The rows of each matrix lie in a flat space through zero, up to rounding. After each matrix: how many dimensions does the smallest such space have?
In the rows, zero is written as 128.

[[117 116 111 178 119 161 166 166 114 110 119  98  82 116 128 157 124 137
   85 111 116]
 [116 128 119 117 116 133 119 127 126 180 106 118 166 101 120  76 118 144
  168 126 127]
 [111 119 137 149 100 144 113 145 112  87 118 129  68 143 155 174 108 102
  104 123 157]
 [178 117 149 117 145 110 131  80 152  90 130 144 111 140 131 143 112 145
  137 124 178]
 [119 116 100 145 140 125 128 105 126 139  89 108 167 140 120 132 110 155
  165 116 182]
 [161 133 144 110 125 117 125 111 137  82 110 133 107 140 137 150 132 118
   95 142 138]
 [166 119 113 131 128 125 125  99 148 113 134 137 143 120 130 147 126 120
  144 134 140]
 [166 127 145  80 105 111  99 102 154 114 144 163 139 110 145 105 124  94
  138 154 120]
 [114 126 112 152 126 137 148 154 123 139 142 110 135 119 123 113 137 127
  114 129  93]
 [110 180  87  90 139  82 113 114 139  67  51  69 159 184 117 154 113 150
  153 147 198]
 [119 106 118 130  89 110 134 144 142  51 124 111 114 139 161 106  93  93
   90 152 149]
 [ 98 118 129 144 108 133 137 163 110  69 111 115  88 153 151 156 121 100
   60 135 132]
 [ 82 166  68 111 167 107 143 139 135 159 114  88 202 142  88 119 134 168
  184 120 135]
 [116 101 143 140 140 140 120 110 119 184 139 153 142 117 124 107 113 151
  172 101 155]
 [128 120 155 131 120 137 130 145 123 117 161 151  88 124 141 133 134 106
   94 128 101]
 [157  76 174 143 132 150 147 105 113 154 106 156 119 107 133 100 127 147
   86 112 134]
 [124 118 108 112 110 132 126 124 137 113  93 121 134 113 134 127  98 131
  142 124 167]
 [137 144 102 145 155 118 120  94 127 150  93 100 168 151 106 147 131 165
  182 120 169]
 [ 85 168 104 137 165  95 144 138 114 153  90  60 184 172  94  86 142 182
  152 131 133]
 [111 126 123 124 116 142 134 154 129 147 152 135 120 101 128 112 124 120
  131 122 101]
 [116 127 157 178 182 138 140 120  93 198 149 132 135 155 101 134 167 169
  133 101 108]]
 : 10

[[ 88 142 129 163 154 124  95 107 171 105 144 159 144 136  95  83 121 132
  157 120 145]
 [142 147 135 118 168  82 162 143  84 131 129 134 106 154 132 166 140 121
   86 142 105]
 [129 135 179 103 119 135 133 110 146 150 145 130 132 123 110 150 116 130
  153 131 113]
 [163 118 103 155 127 115 141 156  90 113 120 148 138 141 103 166 106 112
  116 155 123]
 [154 168 119 127 151 116 169 106 127 121 127  59  79  34 100 130 167 107
  110 145 103]
 [124  82 135 115 116 178  92 151 109 132  92 178 141 159 155 141 107 142
  145 136 150]
 [ 95 162 133 141 169  92 111 130 154 116 143 176 131 183 122  47 111 137
  115 119 153]
 [107 143 110 156 106 151 130 119 150 141 108 126 132 108 138  99 119 121
  137 129 116]
 [171  84 146  90 127 109 154 150  94 119 147 123 122 153 152 156 136 138
  114 123 138]
 [105 131 150 113 121 132 116 141 119 162 124 159 141 190 157 109 118 131
  124 125 125]
 [144 129 145 120 127  92 143 108 147 124 159  97 126 106 114 128 151 138
  146 113 134]
 [159 134 130 148  59 178 176 126 123 159  97 109 118  87 152 162  96 110
  121 166  70]
 [144 106 132 138  79 141 131 132 122 141 126 118 144 132 150 131 115 130
  142 123 121]
 [136 154 123 141  34 159 183 108 153 190 106  87 132  96 172 166 116 123
  124 146  64]
 [ 95 132 110 103 100 155 122 138 152 157 114 152 150 172 168 131 104 140
  108 116 132]
 [ 83 166 150 166 130 141  47  99 156 109 128 162 131 166 131 117  98 157
  122 136 120]
 [121 140 116 106 167 107 111 119 136 118 151  96 115 116 104  98 185 128
  127 121 157]
 [132 121 130 112 107 142 137 121 138 131 138 110 130 123 140 157 128 132
  121 126 117]
 [157  86 153 116 110 145 115 137 114 124 146 121 142 124 108 122 127 121
  165 127 146]
 [120 142 131 155 145 136 119 129 123 125 113 166 123 146 116 136 121 126
  127 161 117]
 [145 105 113 123 103 150 153 116 138 125 134  70 121  64 132 120 157 117
  146 117 127]]
 : 13

[[168 112 123 129 118 142 129 119 100 139 134 129 107 127 141 151 124 148
  137 128 123]
 [112 168 136 143 118 153 117 157 143 121 134 156 116 136 140 154 134 142
  105 114 148]
 [123 136 158 112 123 123 131 146 127 111 107 129 118 126 110 119 126 134
  116 134 114]
 [129 143 112 172 147 146 119 108 123 138 150 110 140 142 106 135 143 116
  141 118 103]
 [118 118 123 147 147 127 124 138 141 139 136 126 129 150 112 117 116 152
  140 137 146]
 [142 153 123 146 127 140 122 114 129 135 102 125 119 113 112 143 149 108
  123 129 101]
 [129 117 131 119 124 122 156 136 140 121 115 138 128 130 119 129 135 140
  134 112 134]
 [119 157 146 108 138 114 136 204 108 100 141 149 101 121 130 126 154  87
  120 154 113]
 [100 143 127 123 141 129 140 108 140 127 120 121 147 119 112 136 149 116
  147 111 137]
 [139 121 111 138 139 135 121 100 127 140  99 129 135 126 124 130 123 114
  128 137 144]
 [134 134 107 150 136 102 115 141 120  99 140 129 120 119 137 116 166 125
  115 123 130]
 [129 156 129 110 126 125 138 149 121 129 129 155 137 106 138 132 143 109
  123 139 122]
 [107 116 118 140 129 119 128 101 147 135 120 137 188 104 122 140 112 186
  136 116 146]
 [127 136 126 142 150 113 130 121 119 126 119 106 104 221  72 120 150 125
  143 111  97]
 [141 140 110 106 112 112 119 130 112 124 137 138 122  72 179 150 154 105
  122 137 131]
 [151 154 119 135 117 143 129 126 136 130 116 132 140 120 150 193 129 130
  107 129 114]
 [124 134 126 143 116 149 135 154 149 123 166 143 112 150 154 129 127 142
  116 102 155]
 [148 142 134 116 152 108 140  87 116 114 125 109 186 125 105 130 142 165
  126 132 109]
 [137 105 116 141 140 123 134 120 147 128 115 123 136 143 122 107 116 126
  122 133 145]
 [128 114 134 118 137 129 112 154 111 137 123 139 116 111 137 129 102 132
  133 168 149]
 [123 148 114 103 146 101 134 113 137 144 130 122 146  97 131 114 155 109
  145 149 129]]
 : 15

[[ 80 141 123 147 173 113  78 115 171 147 133 108 116 122 152 147 123  88
  176 168 182]
 [141 125 115 133 103 153 191 132 111 104 129 146 139 136 126 134 117 158
  106  80  82]
 [123 115  83 168 127 135 150 124 123  77 158 139 116 148 105 130  94 148
  145 130  69]
 [147 133 168  98 114 116 135 142 127 139 122 128 137 118 131 123 135 112
  104 110 134]
 [173 103 127 114 122 117  98 128 104 145 124 140 128 125 119  96 145 142
  112 147 125]
 [113 153 135 116 117 134 117 139 135 144 108 110 132 131 120 138 128 143
  107 129 146]
 [ 78 191 150 135  98 117 150 183 196 107 135  99 144 137 126 184  41 136
   80  77  89]
 [115 132 124 142 128 139 183 127 140 102 145 139 132 135 138 148 105 117
  137  90 102]
 [171 111 123 127 104 135 196 140 118 106 146 161 140 144 125 125  99 145
   96  70  66]
 [147 104  77 139 145 144 107 102 106 151 121 138 113 155 110 107 149 155
  144 166 149]
 [133 129 158 122 124 108 135 145 146 121 140 134 139 110 149 134 108 105
  118 102 111]
 [108 146 139 128 140 110  99 139 161 138 134 111 123 134 126 141 106 106
  132 144 148]
 [116 139 116 137 128 132 144 132 140 113 139 123 119 152 107 139 105 127
  130 128 118]
 [122 136 148 118 125 131 137 135 144 155 110 134 152 100 177 143 131 129
  111  88 141]
 [152 126 105 131 119 120 126 138 125 110 149 126 107 177  66 116  97 140
  115 153 100]
 [147 134 130 123  96 138 184 148 125 107 134 141 139 143 116 135  98 151
   89  78  77]
 [123 117  94 135 145 128  41 105  99 149 108 106 105 131  97  98 172 152
  154 218 172]
 [ 88 158 148 112 142 143 136 117 145 155 105 106 127 129 140 151 152 102
  144 128 192]
 [176 106 145 104 112 107  80 137  96 144 118 132 130 111 115  89 154 144
  100 154 124]
 [168  80 130 110 147 129  77  90  70 166 102 144 128  88 153  78 218 128
  154 173 176]
 [182  82  69 134 125 146  89 102  66 149 111 148 118 141 100  77 172 192
  124 176 126]]
 : 7

[[119 141  90 140 137 117 163 126 139  90 141 132 152 108 111 121 170 170
  131 138 136]
 [141  46 115 118 124 135  86 110 165 154 100 115 135 162 127 147 134 165
  125 147 137]
 [ 90 115  64 128 130 109  95 129 108 135 127 134 126 138 144 148 139 165
  139 146 142]
 [140 118 128  44 100  87 141 122 120  93 146 120 132 163 116 160 120 124
  125 133 146]
 [137 124 130 100  45 129 187 121 101 144 129  99 132  96 119 141  70 122
  163  95 165]
 [117 135 109  87 129 101 161 152 111 154 115 112 111 148 124 105 139 112
  119 110  92]
 [163  86  95 141 187 161 143 143 146 151 122 134 106 136 146 140 101 125
  136  98  68]
 [126 110 129 122 121 152 143 128 145 124 169 113  78 121 109 129 107 144
  166 133 122]
 [139 165 108 120 101 111 146 145  97 150 135 141 132 152 131 126 119  85
  102 170 141]
 [ 90 154 135  93 144 154 151 124 150  76 157 100 154 117 141 147 104 163
  129 165 143]
 [141 100 127 146 129 115 122 169 135 157 123 163 160 149  95 116 153 123
  183 124 122]
 [132 115 134 120  99 112 134 113 141 100 163  69  93 110 177 124  92 124
  147 122 142]
 [152 135 126 132 132 111 106  78 132 154 160  93  23 102 117 134 157 162
  104 130 163]
 [108 162 138 163  96 148 136 121 152 117 149 110 102  99 142 120 113 154
   89  87 139]
 [111 127 144 116 119 124 146 109 131 141  95 177 117 142 134 142 127 147
  132 136 138]
 [121 147 148 160 141 105 140 129 126 147 116 124 134 120 142  92 150 146
  140 139 143]
 [170 134 139 120  70 139 101 107 119 104 153  92 157 113 127 150 108 141
  135 148  54]
 [170 165 165 124 122 112 125 144  85 163 123 124 162 154 147 146 141  84
  169 108 158]
 [131 125 139 125 163 119 136 166 102 129 183 147 104  89 132 140 135 169
  103 146 156]
 [138 147 146 133  95 110  98 133 170 165 124 122 130  87 136 139 148 108
  146 101 142]
 [136 137 142 146 165  92  68 122 141 143 122 142 163 139 138 143  54 158
  156 142  77]]
 : 19

[[163  98 127 100 157 114 136 117 144 145 142 142 167 149 148 124  97 136
  136 132 141]
 [ 98 177 133 109 173 145 163 122 175  76 118 189 171 127 171 128 128 124
  134 117 131]
 [127 133 129 114 138 171 140  94 154  82 137 145 134 113 144 100  86 152
   92 112 166]
 [100 109 114 138 145  95 140 134 147 126 167 147 145 137 144 127 139 170
  129 136 141]
 [157 173 138 145 136 151 162 135 127  98 115 101 114  99 141 129 119 124
   92 111  93]
 [114 145 171  95 151 165 113 118 140 189 124 105 126 130 108 133 122  89
  150 109 129]
 [136 163 140 140 162 113 180  73 155 139 120  95 124  87 153 155 122  96
  134 147 122]
 [117 122  94 134 135 118  73 111 142 170 167 127 100 141 124 109  71 124
  124 119 147]
 [144 175 154 147 127 140 155 142 208 121 116 119 131  92 189 160 132 154
  156 140  78]
 [145  76  82 126  98 189 139 170 121 151 156 136 172  98 122 131  95 139
  130 140 141]
 [142 118 137 167 115 124 120 167 116 156 152  86  94 128 102 146 141 124
  158 111 125]
 [142 189 145 147 101 105  95 127 119 136  86  64  32  67 103 107 104  99
  127 123 107]
 [167 171 134 145 114 126 124 100 131 172  94  32  88  63 134  74 106 114
  113 111  93]
 [149 127 113 137  99 130  87 141  92  98 128  67  63 150  99 136 131 124
   77  90 134]
 [148 171 144 144 141 108 153 124 189 122 102 103 134  99 170 112 129 127
  131 143 129]
 [124 128 100 127 129 133 155 109 160 131 146 107  74 136 112 149 117 112
  102 135 150]
 [ 97 128  86 139 119 122 122  71 132  95 141 104 106 131 129 117 125 108
   61 128 191]
 [136 124 152 170 124  89  96 124 154 139 124  99 114 124 127 112 108 210
   93 179  97]
 [136 134  92 129  92 150 134 124 156 130 158 127 113  77 131 102  61  93
   95 109 156]
 [132 117 112 136 111 109 147 119 140 140 111 123 111  90 143 135 128 179
  109 215 117]
 [141 131 166 141  93 129 122 147  78 141 125 107  93 134 129 150 191  97
  156 117 134]]
 : 18

[[127 131 152 123 151  83  75 114 105  99  83 103 159  84 119 112 230 145
  122  91 101]
 [131 139 126 132 186 152  91  92 140 120  62 122 186 108  97 140 167 101
   76 133 111]
 [152 126 122 114 137 177 155 123 114 136 126 147  85 160 136 121 112 117
  121 121 143]
 [123 132 114 156 134 117 148 142 133 108 133 121  99 150 121 112  94 145
  117 131 170]
 [151 186 137 134 113 111 160 140 162  86 128 106 134 142 123 128 164 118
  125 140  99]
 [ 83 152 177 117 111 120 132  92 125  86 148 110 133 112 186 166 182 121
  128  45 105]
 [ 75  91 155 148 160 132  95  94 119 130  99 129 167 111 148 139 144 118
  107  91 145]
 [114  92 123 142 140  92  94 141  94 126 116 117 107 112 122 100 121 171
  139 111 158]
 [105 140 114 133 162 125 119  94 122 113 127 105 147 147 116 118  87 121
  120  93 148]
 [ 99 120 136 108  86  86 130 126 113 136 196 131 107 117 165 123 121 142
  181  89 131]
 [ 83  62 126 133 128 148  99 116 127 196 142 149 177 121 138 146  45 112
  151 153 132]
 [103 122 147 121 106 110 129 117 105 131 149 106 167 138 137 130 125 126
  144  87 123]
 [159 186  85  99 134 133 167 107 147 107 177 167  51 130 130 116 156 112
  112 113 164]
 [ 84 108 160 150 142 112 111 112 147 117 121 138 130 107 171 131 156 122
  138 111 132]
 [119  97 136 121 123 186 148 122 116 165 138 137 130 171 148 139  46 107
  148 130 125]
 [112 140 121 112 128 166 139 100 118 123 146 130 116 131 139 166 100 122
   99  89 141]
 [230 167 112  94 164 182 144 121  87 121  45 125 156 156  46 100 240 101
   47 131 118]
 [145 101 117 145 118 121 118 171 121 142 112 126 112 122 107 122 101 161
  131 174 134]
 [122  76 121 117 125 128 107 139 120 181 151 144 112 138 148  99  47 131
  207 158 114]
 [ 91 133 121 131 140  45  91 111  93  89 153  87 113 111 130  89 131 174
  158  52 158]
 [101 111 143 170  99 105 145 158 148 131 132 123 164 132 125 141 118 134
  114 158 149]]
 : 10

[[136 141 130 122 124 121 138 131 124 113 125 131 136 125 122 110 130 126
  118 137 125]
 [141 147 124 109 119 109 123 111 123 130 124 127 145 133 120 150 145 124
  123 127 116]
 [130 124 130 125 122 134 132 133 127 117 123 124 124 134 132 119 121 125
  124 138 131]
 [122 109 125 151 137 145 126 142 123 126 125 152 106 109 129 102 118 143
  140 125 134]
 [124 119 122 137 129 131 118 130 124 132 123 146 112 116 128 123 126 140
  140 120 128]
 [121 109 134 145 131 148 134 148 130 111 123 133 104 121 135  88 109 128
  135 139 144]
 [138 123 132 126 118 134 124 128 124 109 115 128 118 129 129 110 128 116
  136 143 136]
 [131 111 133 142 130 148 128 137 126 115 121 133 113 122 129 103 121 122
  139 140 140]
 [124 123 127 123 124 130 124 126 130 133 128 119 125 138 135 143 124 128
  127 127 128]
 [113 130 117 126 132 111 109 115 133 162 137 132 125 126 131 170 135 144
  136  97 118]
 [125 124 123 125 123 123 115 121 128 137 125 130 120 130 132 145 130 133
  135 119 126]
 [131 127 124 152 146 133 128 133 119 132 130 163 125  96 112 105 137 143
  139 118 126]
 [136 145 124 106 112 104 118 113 125 125 120 125 133 134 126 144 140 123
  127 126 120]
 [125 133 134 109 116 121 129 122 138 126 130  96 134 153 139 147 124 112
  119 134 131]
 [122 120 132 129 128 135 129 129 135 131 132 112 126 139 135 135 122 120
  128 130 134]
 [110 150 119 102 123  88 110 103 143 170 145 105 144 147 135 200 142 133
  122  92 111]
 [130 145 121 118 126 109 128 121 124 135 130 137 140 124 122 142 138 139
  119 118 114]
 [126 124 125 143 140 128 116 122 128 144 133 143 123 112 120 133 139 132
  145 113 129]
 [118 123 124 140 140 135 136 139 127 136 135 139 127 119 128 122 119 145
  123 121 125]
 [137 127 138 125 120 139 143 140 127  97 119 118 126 134 130  92 118 113
  121 154 139]
 [125 116 131 134 128 144 136 140 128 118 126 126 120 131 134 111 114 129
  125 139 135]]
 : 6
